Every row belongs to one group in each of 4 separate groupings. Each group adds its own fixed numbers to the row, and there is some noise. The rows also spread widely along 15 directions, which tell nothing about the answers.
Known rows, each followed by its group in each grouping:
[ -7  -5 -24   3 -10  19   1 -24  29   1 -18   1  -3 -50   0  13  -6   3
  17  -6  -2  -4   0  -3  -5  22  26 -24  14   5 -18 -15  -7 -13  -8 -18
  22   8] => B Libi J723 mufo
[  9   1 -11  -8 -14   8   4 -16 -17 -35  -5   0 -17 -28  17  -5  10 -16
  33 -33  -5 -41   1  -6   4  28  -5 -24 -16 -32 -29  -8  16 -12   8  -3
  16 -29] => Z zom J723 bipu
[  7  -9 -21 -10   6 -15  25   6  20   9   9 -41   0  15  20  10   7  -3
  12   6 -14 -11 -18 -10 -13 -19   0  43  13 -17  10   3  -4  14 -18  13
 -31   5] => B zom J571 fupev
[-10  14 -37 -16  19  13 -14   7  29  10 -24 -47   3   3   9  25  -2  25
  18  22  -3  26   1 -11 -28  12   9   5  30  52   1  -3   1  -9 -17  34
   3  20] => F Nuna J554 fupev
[-10   9 -28  21  10  -3  23  -5  -7  33 -31  26   3  10  -7   2  -9  -1
   3 -26  -9  19  -1  10  -1   0   9 -12  -2 -32 -10  18   8  -3  10  11
  -5  29] => E Nuna J967 bipu
[ 14  13  -7  22 -15  -4  11 -13  11 -10  -6  24  -6  18 -12 -11  11  -8
  15 -10  -7 -14   1  30  19  49 -33  27 -30 -16 -10   9   3   5  -3  -7
 -10  -9] => E Taki J600 zan
[  1  -5  16  14 -38   9  -2   8  -1   6  22  -8 -29  14   4   3   5  -1
  12 -15  -6 -11 -26  36 -13  27  26  22  -9  28 -18 -19 -15 -16  -8  20
  -2  10] => F Libi J600 zini
[ -7   9 -12   9   1   7  -2  16 -47  24  -5  49   0  24 -21  -5  -4  -2
 -14 -11  -7  24  -4  10   3 -37  -1 -14  12 -11   2  19  -1   2  18   4
  -7  21] => Z Taki J967 zan
[ -7 -22  11  20 -24  -5  -9  13  25  25   4   8 -22  22 -18  18  -6  -7
 -12  -1  -1  36  -1  17  -4 -18  32   8  14  38  20  -3 -10  28  -2  -8
  -4  12] => B Libi J571 mufo
[ 15 -16 -12   9 -23 -38   9 -12  27 -13  22   8  17  21 -17  -3  17  -8
  21  -9  21  32  25  18  20   7  28  38   7   4  21   0 -11  34 -13   3
 -34  19] => E Libi J554 zini
[ -2 -15 -18 -16 -14  38   5  12 -27 -12   6  26   0   3   2  -9  10  23
  -4  16 -31 -49 -30  -1   6 -15 -25  19   5   7 -17 -15  10 -13  -9   4
   1  19] => E zom J967 bipu
[ 12  12  23   2   2 -34  18   6  28  -7  -9 -21   9  20  19   2  27  25
  30   0 -22 -34   0  33   0   4  -7   8   5  -7 -34   5  24 -20 -40   7
  18   1] => B Taki J571 bipu
[-14  17  46  10 -13   3   2 -22  39  10   2 -17 -10 -38   7  24  20  12
 -17  12   6 -44  -8   0  10  -5  -7  14  16  -6 -24 -13  -1 -56 -30 -14
  15 -26] => Z Nuna J723 fupev
[ 11 -22 -60 -27   6  35  -6   6 -16 -11 -19  14  -8 -19   3   0 -19  -2
   7  16 -37  -3 -10 -21  -8 -17  -7 -29   5 -12   6  -6   9  24  11 -18
  13   9] => Z zom J967 mufo
[ 23 -16  -1 -10  -5  -1   0  10  -7 -23   2  -4 -15  -4  11 -26   6 -22
   5 -26 -10 -49  -4   7   4   4   7 -12 -46 -32  -1 -20  15  26  12   7
 -10  -6] => E Libi J967 zan
[ 24   1 -20 -29  23 -22  17  -8  25  -2  -8 -17  20  -2   1  -2 -12  11
  -8  40  -6  10  -6   8   5 -24 -11  37  -1 -38  14  12  -1  18 -11  17
 -18  19] => Z Taki J967 mufo
[-20  13  24  -3  -1   0 -26  12 -19  -5 -20   3 -20  28  -9  14   2  19
   0  10   8  20   0   7   0   1 -33  -6   2  42  -8  16  24  -4  19  27
  19 -18] => B zom J967 bipu
[ 29  -2   9 -19   9 -15 -14  27  39  -4 -15 -54 -20  14  18   7   0   0
  13  11 -23  -9  -6  28 -28  14  14  -5 -21  21   0 -11  12  22 -12  27
   8  -3] => Z Libi J967 mufo
[ 11  27 -28  -3  35   8   3   4  16  29  -3   2  14  -4  -5   4   1   2
   9   2 -10   1   6   9 -23  14  15 -16  -3  12 -18  12 -26  -7 -28 -17
   2  18] => E Libi J554 fupev
[-24 -22 -15  16 -30   6  15 -25 -15 -19  -7  42   2 -20  -5 -11  10   9
  26 -33   5  -7  16   1  30  10  12 -19   7  -8 -23 -11  27  -8   2 -12
  22  21] => Z Libi J967 bipu
[ 14   5  21 -11  12   7   5  15 -22 -14  23  25  15   5  -8 -36   7  13
 -17 -23  15 -52 -12  37   0   5  11  14 -42   4 -18  -7  -8   4  -4  29
 -18  24] => B Libi J967 bipu
[  3   7   5  -7  -5   7 -23 -15   5  -9  -4  13  -5  -8 -21  17 -17   7
 -23  35  15  39  -1   8  12 -16   0   2  15  16  11   7 -14  -2   3  -3
  10  -3] => F Taki J571 fupev
[ 15 -13 -20  -1  -3  28   4   7   6  -5  13  21   2 -16 -12 -19  -3   1
 -15 -17  -6 -43 -16  20  -3  14  24  13 -23   3   2 -21 -18  14 -14  -1
 -24  29] => F Libi J723 zini
[ -1  12  -8  23  -9  -6  -6  12 -19  -8 -27  17   5  23 -16   0  -3   4
  10 -30  13  31   2  45  -2  20  24 -21  -1   8  -7   0  11   1  21  52
  -4  31] => F Libi J571 fupev
[ -7  12 -46   7  20   5   2  24 -21  24 -34  16  22  13 -10   5   0   1
   7 -20 -15  11  -5   2 -17 -22  11 -35  26 -13  -2  11   3   0   9  16
 -13  27] => B Libi J600 fupev
[-25   5 -10  -2  14 -24   5  11 -30  14 -12  19  16  30 -19   2  14   5
 -14   5  10  18  10 -21  20 -45 -40  19  15 -23  11  20  17  12  21  18
 -26   4] => E Libi J967 mufo
[-17 -11  25  14 -25   0   5 -23   5   2 -20  20  -9  16 -14  -2 -17  23
   0   9  17  42  -7  41  21  17   8  13  -5  19  -9   0  18 -12  11  34
  20  35] => E Taki J600 bipu
[-11  14 -12  20  -1   0  23   0  -5   8 -10  31   6  31 -13  -1  13  24
  17  -2 -25  -9  -4  31   8  29 -34  24  -2   3 -27  19  14 -11 -20  -4
   7  19] => Z Libi J571 bipu
[ 18  -4   9  17 -33  -7  -9  -4  38 -11 -15  -8 -16  -6 -11  23   5 -17
  -6   3   0   2  -9  22  10  11   6  12   2 -12   9 -13  -3   9   5  11
  -8 -19] => E zom J571 mufo
[ -1 -10  -5 -38  12  21 -31   9 -37  -2   8   6 -18   3  -6  -4 -22  -7
 -10  17  10  33   5 -20  -7 -33  14 -31  -5  33   6  -2  -8  17  25   3
  19   0] => E Taki J554 mufo
[ 19   8  -6  -1  26 -15  11  20  -5 -11   7  23  15  36 -18 -23  14  -5
 -12 -17  -3 -36   3  16  10   5 -32  34 -38 -18   8  20   0  40  -5   1
 -37  -4] => B Libi J571 bipu
[-15  -4   4  20  -7  15 -12  19  21   8   3   0 -20   3 -11  -2  23  -8
 -11 -33   6 -47   0  -8  -2  19  -6  19 -17  41   9 -15   2  17 -11  -2
 -21 -10] => B Libi J967 zan
[-20 -11  22  11 -33  12 -17 -19  -8 -34 -10  34   5 -28 -28  -4  13   5
 -17  -8  29 -27   4   6  42  -2 -11  -6   1  -9  -2 -24  20 -14  13  10
   1  -8] => Z Libi J600 zini
[-19  21   3  10   9  23  10   6  -9  25  -5 -17 -28  -9   6   4   5 -13
  -6 -32   0 -44 -24  -6 -22  30 -10   8 -24   0 -25  -7  -6 -28   4  21
 -12  -7] => E Libi J723 fupev
[ -9  16 -35   5  14  30   3  -9  -3   4 -30   7   4 -34   4  -5   8  -2
  13 -25  -9 -46   2 -19  -1  18  -8 -34  -6 -23 -26 -11  13 -21   1  -1
   8   1] => E Nuna J554 zan
[ -9   8 -27 -19   9 -12   2 -15   9  -7 -38 -28   6 -17  16  15   3  13
  36   5  -6   8   6 -17  -3  -3  -2 -26  31 -11 -19   5  25 -17  -1  12
  26  -4] => B Taki J554 bipu

New rows, each followed by its group in each grouping:
[  0 -14 -19  -5  13  30   6  -9  19 -16  -3  19  -3  -8 -10 -24 -11  17
   7 -12   2 -25   5  14   0  57  -1  10 -44  40  -6  -4   5  27 -12  -7
   3  23] => B Libi J723 bipu
[ 10  12  37  12 -35 -12   5  10   1  -1  10  -2 -13  18  11  12  27   6
  -4  -8 -15 -39 -23  30   5  -7  -5  29  10 -16 -23  -9   1 -33 -10  14
  -6 -19] => F Nuna J723 bipu
[ 13  24  13  10   2  -1   6 -10  49  -5 -42 -38   5 -17   6   5  -1  23
   9  10   7 -19 -20  49  -8  54   0  15 -24  -6 -20 -12  16 -22  -8  66
   1  23] => E zom J967 zan
[-46 -10 -30   8 -15  24   5 -16  -5   5 -39  12  -9 -26  -9  16   7   8
  -7  -4  -1 -17 -11 -44  24 -16 -28   6  33  -7  -1 -10  29 -21  12   7
   3   1] => E Taki J967 bipu
[ 10  -2   5   4  -8 -18  11  -5   7 -30   6  24  24  11 -13  -9  24  13
 -12  -2  14 -31   1  16  32   0 -30  51  -4 -27   6   5   7  11  -9  11
 -35  -1] => F zom J723 bipu
[  8   7  23   6   0   5  -7   1  30  13   8  -8  -4 -13  -2   6  -2  -1
 -11 -19  21  -4   0  22 -17   3  53  -7  -3  26  -1 -13 -23  -9 -15  12
  -5  12] => B Nuna J723 fupev
[ 34  10 -54 -34  21   6   0  -4   8  -7   6 -18  20 -35  15   5  -1  -3
  22  13 -19 -18  -8 -10 -20  -9  21 -16  15 -31 -14  -2 -27  -3 -24 -14
  -2   3] => F zom J554 zini
[  6   5   2 -12  25 -18  15   1   7  -5  15 -18  21   7   3  -8  14   2
   0  -5  18 -19   6  -3   1 -14  -1  27 -11 -14   1   4  -5   6 -18  21
 -28   8] => E zom J571 fupev
[ 19  -1 -28 -45  17   6  -3   6 -27 -18  -9 -24  -3   9  23  -9 -13   6
  27  21 -32 -11 -16  -4 -19 -13 -13 -18  -9 -23 -11   0  15   1   9  19
  10  -5] => B Nuna J600 zini
[  3   9 -11  -8  16 -32  11 -22  12 -22  -7  -4  19  -1  -5   0  11  -1
   5  13  10  -9  15 -12  26  -6 -39  23  -3 -42   8  18  11  14  -2  -9
 -17 -22] => B Libi J571 fupev
[ -5  -2   7 -15  32  -3   6   6 -16  18  21  31  10  -5  -5 -16   8   7
 -15   4 -10 -30  15 -13   8 -43 -13 -15 -14 -15 -15  14  -1   6 -19 -47
  10   0] => Z Libi J967 mufo
[-20 -13 -32  15   2  12  26 -37  -5  13  11  35   2 -18 -14 -18 -12 -13
   0 -25  31  11  12 -19  21  16   1  24 -22 -20   7  10 -10  22  12 -13
 -24  24] => E zom J554 zan
[ -4  14 -32  39 -36   4 -15   5  21  -4 -47  15  -7 -20 -22  30  21 -14
  17 -39  -7   0   5  14   5  21  20 -30  41   1  -3 -15  11 -16   0  12
   0  -5] => Z Taki J967 zini
[-15 -25  -9 -20   4  33  -1 -19  -3  -5   9  11  -3 -23  -7 -18 -22  23
  -7  15   8  -6 -10  -2   6   4   9   7 -21  21  -5 -14  -3   4  -6  -2
  11  33] => F Libi J600 zini
[-11   3  -1 -22  11  12 -12 -29  13   8 -29 -10  -5 -24  -3  14 -32  22
   7  49   2  47  -3   6  -3   9  -3 -25  -2  12 -18   5   2 -16   8   4
  45  12] => E Libi J600 mufo
[-11  -1   5 -15  32  -2  28   0 -12  37  19  -1  -1   2  15 -16 -11  19
 -12   8  -9 -16 -14   4 -11 -23  -2  18 -26 -16 -25  12  -7  -5 -15  -6
   3  32] => F Libi J967 mufo
[  6  -9 -19 -27  -7   7 -18   5 -32   2 -13 -20 -39  -4  14  11 -24 -31
  12   0 -22  18 -20 -19 -21 -22   7 -42  -4 -26   2   0   3  11  37  -1
  16 -29] => B Libi J600 zini
[-17 -18 -32 -14  14   7  33 -13  -1  37  -3 -16 -16   4  18   6 -20   2
  10   7 -21  15 -20 -27 -15 -12  -1  23   0 -18  -4  16   0   5  -3  -4
  -3  22] => E zom J723 bipu
[-18   5 -17  -1  -9  23  14 -30  17  22 -12 -13  -8 -35  10  26 -15  16
   3  30  -6  14 -25  -7  -7   1   3  12  25  -2 -19  -5  -9 -39  -9   6
  14  20] => E zom J967 fupev
[  1  -9 -35   1   3   9  -5  46  -3  -4 -28  -7  11  18   9   1  31  10
  27 -37 -29 -44   0   1 -19 -11  19 -34  26  25 -11 -15  28   8 -15  20
  -2  18] => B zom J554 bipu
[ -7 -10 -27  -4  -7   7  17 -19  -8  -8  -4 -25  -7 -23  15  -9 -10 -12
  36 -44  15   2  -3  -1 -12  17  55 -18  -8 -17 -17 -22   5  -9   9  47
  -3  31] => E Nuna J571 zini
[ 15  12   1 -31  18  14 -27  11 -11  -2  -4 -17 -22  -9   1   5 -15 -11
  -8  19  -6   0  -8  -1 -18  -2  -5 -25 -21   7  -5   0  -9   8  16   4
  16 -22] => Z Libi J554 mufo
[ -2  -9  11  30 -24   8 -10  -7  29 -10 -10  22 -24  -1 -19  15   6 -10
  -9  -6  -2  -6  10  12  22  16 -11   3  -5  14   9  -3   8  13  -7 -27
   5 -21] => Z zom J571 fupev
[ 22  38 -13 -18  22  20 -18  -1 -31 -10   8  21 -13  -9   1   4   1 -13
  14   9 -17 -15   6   1 -12  19 -34 -35 -18  -5 -31  21 -18 -16   0 -38
  27 -43] => Z zom J554 fupev
[ 10   1  22  -4  -8  -7   7  -2  14  10  32 -20 -25  19   2   3  -9  -8
 -13  11  19   7 -20  20  -8  15  -7  65 -25  14   7   6 -25  17   4  22
 -27  -6] => B zom J554 mufo
[-54 -22  14  23 -38   6   2 -19 -10   2 -13   6 -35   1   3  13  14   9
  24 -25  12   0   8 -18  21   7 -14  -2  19  26 -16 -11  41 -17  13   3
  20  -6] => B zom J554 zini
[ -1  -3  20  -2  21  -4 -12   1   5 -14  -3  20  16  -4 -15 -22   4  13
  -8 -16  31 -14  29  18  13   0  17 -26 -26  24  -2  -4  11  16  -5   3
   5  17] => B Libi J554 fupev
[  5 -19 -14   1 -18  17 -27   8   5 -33 -39  27 -11 -10 -14   0   4   9
   6   3 -25 -23   8  11  18   6 -10 -46  -1  13   3 -20  38  17   8 -16
  24  -8] => B Libi J967 zini
[  6  19 -33 -11   2  -8  11 -10  -4 -25  -3  -7  38 -10   3   3  16  23
  27   9   3  -7  -5  13   3   6   2  15  27 -15 -21  -4  -5 -26 -16  31
  -8  24] => F Libi J571 fupev
[ 26  19 -14 -16  13   2 -16 -12  35  15 -30 -25 -16 -18  -3  31 -21  -9
  -6  48 -22  20 -14   4 -12   6 -15 -10  -1 -21   4  11 -12   0   0 -13
  12 -26] => E zom J554 zini
[-19  12  18  29  -7 -35  23  -4  19  15   8 -16 -15  22  -3  11  26 -16
   6 -37  28  -2  10  -1   7  23 -22  55  -6 -11   0  17   3   5  -2  21
 -36 -20] => Z zom J723 mufo
[ 17 -31   7   3 -36  -1   6  -5  50 -10  20  -8 -11  21  -4   1   6   5
  -7  16   1  -3  -7  23  15  12  18  67  -5  32  26 -19  -5  28 -20  10
 -27  18] => E Nuna J554 bipu
[ 10 -15  12  -3  13 -15  -5  19  -7  -7  -6  16  -4  37  -4 -12   4  -3
  -5  -3  -9  -1  16  14  12 -22 -15 -13 -21  -7  13  12  23  33   1  -9
  -2  -5] => Z zom J600 fupev
[ -3   2   3  14 -12   3 -20   6  11  18 -19   5 -19   2 -25  19 -17 -12
 -38   4  20  34 -13  15   3  -3   9  12  -1   5  24  -2 -13  20  31  26
 -20   1] => F Libi J554 mufo
[-31  -7   7  15 -36  24  -5 -12   5  12   9 -10 -48  -9   4  24  10  -9
  18 -12  -6 -11 -11 -17  -5  21 -10  11  11  33 -19 -10   0 -24  -8 -18
  17 -27] => Z zom J600 zini
[-52  -8 -18  18   3 -10  41 -15 -15  60  -8  16   9  20   3   6  -4  32
   8   1  -8  38  -9  -9   3 -31  -2  27  36 -14 -12  23  12 -19  -7   2
  -4  59] => F Libi J723 zan
[-12 -18 -50   6 -12  44  19  -6  -6   1 -13   1 -23 -17  18  -5  -7  -4
  13 -23 -31 -43 -24 -17  -5  20  -4   2 -10 -14 -13 -21  11  -9   1  -4
  -2  13] => F Nuna J600 fupev
[ -9 -12 -19  -7   1  -8  24  -7  19  12  -9 -29  -8  -9  18   3   0   7
  17  -2 -17 -22 -17  -6  -6   0  -2  22   0 -19  -6  -7  15   1 -11  11
  -9  15] => B Libi J967 zini
[-14 -13  35  26 -27 -21  11   7   4  22  -3  14 -22  31  -6   5   3   4
 -10  -6  -3  15  -6  34  14 -13   0  20  -3  -2  -1   1  19   5   9  14
  -1  16] => Z Libi J967 mufo
[ -4  28  10 -13  54 -14  20   8 -37  27  17  13  21  13   6 -25   8  15
  -6 -10   0 -28   3   0  -6 -37 -15  -4 -22 -36 -33  31  -6 -16 -20  -7
   0  14] => F Taki J571 zan
[  7 -12   3 -14 -12   7   7 -24  -1   9  14 -13 -15 -30  14   2 -14 -19
  -5   9   2  -8 -24 -14   1 -26  14   3  -7 -46  -4  -8 -17  -8   8 -11
   1 -10] => E zom J600 zan
[-15  -7 -27  -2  32  29  10 -19  15  21 -11  33   3 -22 -25  -9 -18  11
 -18  13  -8  -8   6 -16  13  -3 -13  -2 -18   2  -1  10  -4  10 -22 -41
   8  23] => E Taki J571 zini
[-14  24  49  14  -3 -19   5  -9   2   3  36  10  -7  26  -8  -5  29   7
   7 -17  32  -9  23  14   8  28 -21  41 -21  33 -27  11  -9 -22 -17   3
  -5 -19] => E Nuna J723 mufo
[ 19  -9 -19   3  -6   5  26 -38  26  -6  38  23  -1 -16  -6 -10  -4 -15
   1   4   0 -13   7  -3  20  16   1  43 -23 -23   4   3 -31  14 -26 -50
 -17  -2] => E Nuna J571 fupev
[-16  -2 -13  -5  21  -1   7  39  -7  34  17 -16 -18  41   8   3  21  -1
  -3 -12 -26 -29  -6 -26 -23 -18 -27  33  -3  23   0  11  -3  18 -18 -14
 -24  -7] => F Libi J723 mufo
[ 15  24 -31 -19  35  -8   5   7   6  14  -5 -20   7 -25  11   5  11 -14
   9  -9 -22 -46  -7 -21 -21 -13  -8 -17  -4 -43 -16   8 -11  -5 -18 -20
  -9 -23] => B Libi J967 zini
[ -8  -1  23  16  -9 -10  24   6 -14  27  27  20   0  10   0 -11  12   2
  -8 -31   1 -24  -8  21   2 -29  25  19  -3 -20 -15  -4  -5 -18 -15   9
 -17  25] => Z Nuna J967 zini
[-15 -25 -17  31 -12  -4  26   3  14  12  -9  24   4  14 -15  -5   7  -8
 -21 -29  14 -13  -2   2  24 -16   1  38   2 -19  30  -3  13  32   8  12
 -50  27] => B zom J554 fupev
[-35  12 -20  11  15  -8   7   5   9  29 -30 -28  -6   7   0  20  11   0
   2 -18   3  -3  -9 -27  -9   2 -20  17  13  -6  -5  12  10  -7   1  21
 -14  -7] => F Libi J600 bipu
[ -9 -20  31   3 -13   2  -9  -1  32   5  16 -22 -43   9   6   6  10 -12
 -11   6   0 -24   4 -12  10   8 -12  27 -26  34  10 -14   7  17 -10 -24
  -1 -27] => E Libi J554 fupev
[-30  -9  -3  -7   2   3  14 -36  -5 -15  15  21  10 -24  -6 -10  12  23
  21   3  10 -23  18 -21  26   2 -20   7   1   5 -25   1  11 -14 -23 -33
  18   2] => B Libi J571 zini
[-20   2  20   7   1   4  -5 -34  28  32  -9  10 -20  -6 -22  18 -25   4
 -25  33  14  43   2  -3  15  -1 -15  16 -10   6   8  16  -8  -4   1 -21
  12  -7] => E Nuna J600 zini
[ 14   5 -27 -15  18  12   5 -27   4 -11   6  13  12 -38  -9 -15 -16  -8
  -5   2  13 -13  -1  -8   8   0   7   1 -15 -29   1   4 -22  11  -4 -15
  -6   4] => B Taki J571 zan
[ 54  17   1 -31  19   5  -8  -2   3   3  10  -7  -2 -19   1  -3 -28 -22
 -31  29  -2  -1 -24  24 -12 -19  24  -5 -26 -39   5   2 -40   5   6   3
 -10  -4] => E Taki J554 fupev
[  8 -32 -34  -3   8  28  -1  -5  14 -14 -19  45  17 -10 -19 -19 -17  16
  -2  -1  -6  -4   9  14  12   5  15 -23 -15  17  10  -3   9  37  -9 -23
   9  35] => B zom J600 bipu
[  1   7  10 -15  -2   6 -21  11 -16  -6   6 -17 -13  -6   6   7   6  -9
   5  -6   7  -5  -1   0 -11 -12  19 -25   4  16  -9 -11  -3 -11   8  15
  10 -11] => Z Libi J554 fupev
[ 10   8 -24  -9  30  -4  25  -4 -13  12   0  -2 -10  -3  13  -9  -1 -25
   3 -19 -20 -34  -3 -20  -2 -11 -17  -5 -27 -56 -13  13  -3   4  -5 -24
  -8 -14] => E Taki J571 fupev
[ 14  12  27   0  -4 -41  10  -2  40  28   3 -30  -4  14   9  20   1  12
  10  20  -9  23  -6  34 -13 -18  25  19  18  -1  -8  11  -8 -14 -30   6
   5   8] => B Taki J967 zini
[-15 -15 -15   3 -17  31  -9  11 -29 -10   6  37 -10  -8 -11 -12   6   6
  -9 -24   4 -22  -1  -4   9  -9   9  -9   3  26  -9 -20   4  -1   5   2
   2  18] => F Taki J967 mufo
[ 14  28  21 -15  19 -28   8  -4 -10   9  23  -5   7  13   4  -8  -5   6
   6   8  16  17  -1  30 -13   2   2  17 -21 -10 -22  22 -20  -5   0  19
  -3   4] => B Libi J967 mufo
[ -1  -5  -6  30 -29  27 -11 -12   3  -9 -34  28 -34 -19  -4   4 -14 -10
   5 -27  -9  -3  -4  27   9  38  13 -44 -14   2 -17 -14  13 -12  14 -12
  32  -3] => F Taki J600 fupev
[-20   8  21  -7 -18  19  12 -17   0  20   9 -27 -35 -13  18  15  -5  10
   4  17  -8 -17 -37   4  -9  15 -11  32  -1   6 -34  -6  -3 -41  -3  13
  20  -4] => Z Libi J554 bipu
[ 45  16  -6 -36   2 -10  -6 -15   2 -32  15  21  26   0  -8   0  -1  16
  -3  62 -17   2  -3  21  17 -19 -30  25   6 -30   0  18 -16  -1 -16 -19
   2 -15] => Z Nuna J967 bipu
[ 44  11 -35 -17   3  -6  15   0  16  14   3 -17  -6   0  14   8 -17 -16
  13  12 -29   8 -27  21 -24   2  22  13   1 -31  -3  12 -30   9  -8  -4
  -9   3] => B Taki J554 bipu
[ -1  20  14  10 -29   9   9 -30  13  -6   6 -20 -17 -45   9   7   5 -11
  12 -21  19 -30 -25  18  -4  46  14  19 -10 -24 -29 -18 -15 -40   2  27
  -1  -9] => Z Libi J723 zan
[-11 -15  24 -32   5  -4 -17 -33  -2 -13  14  -1  -6 -12   8  -3 -22  35
  10  50  20  49  18  -2  11 -19   3 -11  -2  32  -6   9   8   0  -5 -14
  46  12] => F zom J967 zan
[  9  -2  15 -10  -9   0  -7 -13  44  11 -13 -27 -32  -7  10  31 -15   6
 -19  52 -22  10 -20   2   1  -8 -20  24   8   1   9   3  -2  -8 -13 -22
  15 -23] => F Taki J723 fupev
